The rows come from 4 hidden closed curves, with some noise, and rows from the same curve form a group. Each curve winds through 8 dimensions. The rows are also pushed far along 6 directions, which tell nothing about the answers.
In the rows, 128 means zero.
Some rows, each with its group after it:
[125 148  94 114 161 164 139 183  91 128 128 145 107 123 126 159 124 151
  89]	(3)
[132 105  95 134 113 150  90 127 112 117 124 137 117 116 107 141 146 117
  80]	(1)
[120  80 189 146  40 138  71 104 173 138 121 111 136 130 128  97 144  64
 107]	(1)
[159 175  78 155 115  85 188 177 153  72  73 116 139 139 106 116 116 136
 172]	(3)
[125  79 108 160 131 126  95 154 115 138 123 120 115  77 104 124 136 146
 140]	(0)
[152 196  67 150 150 153 129  88 155  54 119 111  96 184 149 138 107 135
 131]	(1)
[109  81 129 147 124 178 102 129  97 151 142 103 115 106 157 147 143 127
  98]	(3)
[100 109 175 127 134 108 108  68 129 137 138 116 149 102 134 117 128 101
 157]	(2)
[151 136 182 120  97 154 123  91 146 151 143 112 130 158 148  74 146  95
 100]	(0)
[135 105 153 134 104 121 130 146 131 159 129 115 123 120 127 114 123 112
 149]	(3)
[110 130 193 136 105 198  94 124 143 135 156 108 103 144 159 153 149 106
  66]	(0)
[114 133 106 159  87 174 121 148 151 138 141 151 105 140 109 103 139 168
 128]	(2)
[143 165 100  74 213 138 123 114  94 106 139 142  96 137 154 169 129 154
 124]	(0)
[140 117 136 123 121 175 131 181 113 162 136 105  96 137 118 145 139  91
  72]	(2)
[127 181 139 162  59  84 109 159 181 122  99 210 178 114  57  60 140 175
 193]	(0)
[113  95 151 107  88 190 114 119 107 206 161 159 107 133 127 111 135 112
  86]	(1)
[145 148 109 170  99 170 117 126 122 133 117 144 107 127 131 158 145 132
 124]	(2)
[148  71 144 151 115 152  95 152 139 120 128  71 127 137 129 165 141  74
  14]	(3)
[115 157 140 111 156 125 145  67 143 103 154 128 146 172 169 156 126 140
 113]	(1)
[130  67 119 114 166 108 114  98 118 102 117  72 127 114 150 132  99  97
  85]	(2)
[119 119 158  82 140  72 152 135 110 119 105 112 159 117 126 130  78  79
 107]	(2)
[125  82  83  95 191 115 108 114  81 141 133 136  90  82 136 150 150 165
 184]	(1)
[144 157  80 133 181 182 125 135 112  99 128 117  46 131 167 197 133 174
 145]	(0)
[164 112 112 171  67  67  95 159 181  75  77  86 161 140  78 112 121  64
 116]	(1)
[ 99 118  92  89 193 108 139 145  76 149 138 167 152 106 138 154 103 179
 139]	(1)
[101 110 187  84 170  78 133  18 155 124 161 119 149 129 146 105 156 123
 183]	(3)
[111 156 172  83 178 180 141  61 105 154 184 108 126 169 171 107 123  96
  74]	(3)
[142 165 117 143  97 213 138 146 124 141 131 133  79 158 137 119 143 117
  94]	(0)
[127 137 112 120 157 133 167 121  99 110 131  83 114 129 148 140 117 110
 124]	(3)
[146 151  71 151 111 165 148 202 118 123 113 132 109 143 107 112  89 144
  79]	(2)
[135 107 168 140 137 144  54 104 145 152 160 133 111 105 118 128 191 146
 145]	(2)
[141 193 104 177  98 182 135 159 133 127 111 141  83 137 116 144 108 133
 141]	(2)
[134 118 131 120 120 159 101 198  93 171 119 151 113 101 125 132 141 149
 116]	(0)
[ 94 169 151 121  87 180 124 120 130 164 150 191 105 131 128 121 166 156
 180]	(0)
[133 149 116 153  96 157 140 162 132 137 127 132 125 156 138 135  91 129
 100]	(1)
[114 156 174  94 123 154 146  84 146 149 168 114 145 186 130  77 109  67
  73]	(1)
[129  79 136 165  84  92  97 123 174 107 116  97 144 118 110  93 122 116
 131]	(2)
[147 133 100 153  91 137 142 198 118 143 108 139 125 121  98 107  94 136
  99]	(1)
[100 141 163 115 130 154 120 125 123 125 147 125 129 131 137 138 133 111
  92]	(0)
[124 107 167 128 113 197  88 170 118 176 157 123  95 127 127 150 167 110
  69]	(3)
[119  95 132 143 140 118 114 112 125 127 134 106 127  98 121 109 133 129
 143]	(0)
[115  88 186  66 164 149 127 120 105 156 167  73 105 141 156 144 128  61
  55]	(2)
[116 124 143 104 131 104 139 169 120 148 118 136 143 108  91  89 130 120
 143]	(2)
[148 150 156 120 107 150 109 132 152 125 132 128 121 159 124 135 147  95
  83]	(0)
[112  34 145 101 141 102 123 115 104 157 140  90 129 104 141 142 118  98
 109]	(2)
[ 97  71 154 101 161  67 155 104  97 131 129  91 194 101 152 104  82 106
 113]	(3)
[114 129 148 120 102 147 137 171 121 151 134 141 153 133 117 125 131 113
  73]	(1)
[168 138  89 153 156 174 119 153 120 110 125 103  62 138 157 183 133 156
 110]	(0)
[ 87  83 154  85 143 114 114 114  98 165 136 153 154  83 128  90 133 135
 149]	(1)
[ 94 150 160 116 111 129 123 122 142 129 140 163 139 121 117 120 159 140
 155]	(3)
[170 170  94 115 156 157 115 115 118 100 117 139  84 149 161 149 139 151
 127]	(0)
[138 103 159 156  55 117 148 126 156 135 111  86 143 146 130 104  89  65
 100]	(3)
[113 135 119 128 114 157 162 143 106 120 115 107 134 132 135 104  81  91
  73]	(0)
[114 173 103  89 181 151 111 133  82 133 134 170 102 109 130 137 129 162
 166]	(3)
[103 132 184  97  96  80 141 141 157 133 129 137 160 126 100  86 129 109
 158]	(2)
[130 160  99 125 154 100 146 112 126  88 117 154 149 123 120 105 118 170
 132]	(1)
[120 127 107 157 103 137 134 174 125 139 124 162 143 120 106 136 119 166
 105]	(3)
[120 125  84 137 187  68 143  67 132  48 111  81 167 129 144 114  94 127
 143]	(1)
[135 197  77 160 142 180 130 106 125  73 119 127  94 155 167 168 157 160
 160]	(3)
[127 167 100 132 120 164 186 151 117 140 130 130 122 152 118  81 105 125
 116]	(1)
[114 121 116 101 196 110 101 114  83 127 129 158 140  83 156 130 133 199
 164]	(0)
[119 101  97 178  62 162  89 159 134 132 121 156 122 113 111 153 159 153
 119]	(2)
[131 127  98 125 114 107 137 200  93 123  84 125 151 115 126 148  96 100
 129]	(3)
[131  96  74 158 144  93 125 188  90 134  98 114 136  80  97 142  78 131
 141]	(2)

New rows, each followed by its group:
[118 197  93  84 146 111 225 145  85 128 113 175 142 145 138 122  67 153
 150]	(2)
[129 176 115 138 126 116 119  85 168  94 133 149 141 157 110  95 139 140
 159]	(1)
[117 130 113 126 157 141 106  83 113 129 136 156 113 111 154 130 118 176
 168]	(3)
[118  50 160  99 100 148  94 135  98 187 142 113 111 100 121 116 139  72
  93]	(1)
[ 98 135 179 106 102 126 140 133 142 172 154 151 150 128 101  26  96 126
 133]	(2)
[174  84 114 149 119 178 104 156 117 147 132  84 104 147 128 145 116  77
   4]	(0)
[129 128 107 161 117 140  82 140 142 124 124 132 115 118 110 108 124 141
 158]	(1)
[153  99 161 136 121  51 109  92 153  93 100  93 183 113 119 105 127  80
 124]	(2)
[151  77 100 143 143 107  96 149  96 140 104 127 128  88 122 190 106 130
  94]	(2)
[113 111 148 122 127 146  55  57 149 115 142 144 100 116 154 133 166 141
 170]	(1)
[127 104 169  92 156 136 100 114 112 152 159 120 121 116 127 115 140 113
  85]	(1)
[137  71 120 124 149  98  48  65 133  87 124 106 108  93 131 152 171 122
 151]	(1)
[180 148  77 136 173 167 123  99 119  89 128 101  81 161 159 157 126 136
  75]	(0)
[130 102 147 113 146 105 114  96 107 156 133 148 142 103 136 151 117 132
 125]	(2)
[111 124 168 122 123 143 117 130 140 142 137 123 106 112 127 115 138 124
 153]	(0)
[113  33 118  94 155  76  94 119  77 150 126 130 152  59 105 123 132 125
 117]	(1)
[115  86 127 149 136  95  96 142 116 156 128 128 142  77  97 115 113 137
 167]	(2)
[148 118  94 143 151 110  76  90 132  60  97 124 133 112 154 158 136 149
 121]	(0)
[105 119 153 101 130 107 158 139 117 132 132 126 170 128 116 108  94  99
  73]	(3)
[121 144  89 176  66 147 134 171 125 134 102 168 133 114 101 134 130 146
 149]	(2)
[118 155 145 107 121 159 129  31 144 106 154 139 109 163 157 115 147 121
 116]	(1)
[115 144 136 115 130 193 118 129 102 167 153 163 103 129 154 143 171 164
 134]	(0)
[134 111 132 115 141 116 115 170 107 124 105 115 136 106 138 142 131 127
 114]	(0)
[137  81 133  96 182 118  83 114  85 145 137 125 124  92 156 134 111 144
 105]	(0)
[104 167 181  94  91 148 160  83 161 118 147 129 118 170 154  74 124 111
 139]	(2)
[164  61  96 169  51 152  79 184 125 148 101 117 100 113 102 160 133  92
  70]	(1)
[135 111 155 154 119 117  84 113 147 120 122 100 117 105 119 121 124 108
 142]	(2)
[119 148 112 175  52 126 129 132 166  79  96 119 155 141 104 100 136  94
 129]	(1)
[128  98 144 121 154 162  77  90 135 168 163 133  94 128 141 113 145 144
 141]	(1)
[106 123 184 105 107 136  99 136 122 168 141 146 143 119 133 116 142 107
 145]	(3)
[128 176 126 111 144 197 171 149  90 183 161 140 122 179 158 131 106 130
  89]	(3)
[125 137 161 116 132 106 127 102 127 157 131 157 140 110 121 124 104 133
 145]	(2)
[158 129 112 156  77 109 140 147 164 125 107 120 122 150 107 115 128 109
 158]	(1)
[107  84 156 155  91  98  87 173 143 116 104 113 170  86  98 129 136 103
 110]	(0)
[122 204 136 131 127 130 159  80 162  65 114 130 115 160 170 130  99 150
 165]	(0)
[142 147  80 127 107 108 168 141 122  97  92 129 113 127 118 118 120 123
 174]	(1)
[123 111 102 112 143 129 138 103 109 143 141 145 119 125 133 141 139 150
 138]	(1)
[111  81 128  67 182 126 127 109  71 174 152 135 103  91 139 118 136 134
 161]	(1)
[134  88 150 140  99 116 114 102 143 152 138 123 132 127 130 129 127 113
 130]	(0)
[121 128 139 147  53 169 114 134 142 127 124 120 114 138 110 108 152  78
 105]	(1)
[ 97 106 130 130 155 150  63  58 127 111 159 127 115 106 141 135 177 148
 148]	(1)
[125  77 132 130 131 137  97 159 105 153 136 111 134 121 146 168 103 113
  80]	(1)
[138 121 202  80 142 144 122  94 138 171 171 112 131 161 135  89 129  73
  60]	(0)
[130 180 137 157 125 106 140  64 179 106 133 145 122 142 126  92 115 169
 208]	(2)
[117 162 170  91 124 126 152 119 146 137 141 138 111 141 127  95 141 128
 172]	(2)
[ 78  90 140  67 187  70 125 101  88 154 132 163 151  72 142 127 101 164
 201]	(0)
[135 173 145 142  99 104  79  70 192  86 128 156 119 135 100  85 177 149
 214]	(1)
[ 80 130 154 102 122 149 138 128 123 150 145 140 128 121 116 101 125 115
 130]	(2)
[113 122 170 123 126 167 128 103 126 159 170 129 130 132 127  91 141 129
  75]	(1)
[159 131 115 171 110 104  99 137 152  99  90 122 124 113 111 140 101 130
 130]	(2)
[112  97 130 135 108 164  86 162 108 144 128 133 113 110 135 177 160 118
 110]	(3)
[142 144  78 127 128 132 157  91 130  94 112 128 113 158 152 142 116 130
 129]	(1)
[124 153 128 101 176 114 119  30 145  67 139  90 128 167 170 111  96  95
 125]	(1)
[154 114 127 105 150 136 123 121  98 146 129 119 123 126 147 100 122 119
 106]	(0)
[115 111 151 116 113  92 123 128 127 114 102 120 151 110 141 122  83 106
 128]	(0)
[122 141 135 126  95 163 133 170 120 148 122 144 109 124 124 114 137 125
 136]	(1)
[157 119 141 169  84 107 118 120 155 121 119 113 169 142 113 120 129  96
  88]	(2)
[155 133 105 166 131 128 112 109 158 114 128 127 135 154 136 153 148 154
 124]	(3)
[124 105 125 136 160 106 122 114 123 120 136 110 137  99 119 101 137 151
 146]	(1)
[149 142 106 104 138 156 135 168  97 161 124 151  80 130 136 149 102 142
 137]	(0)
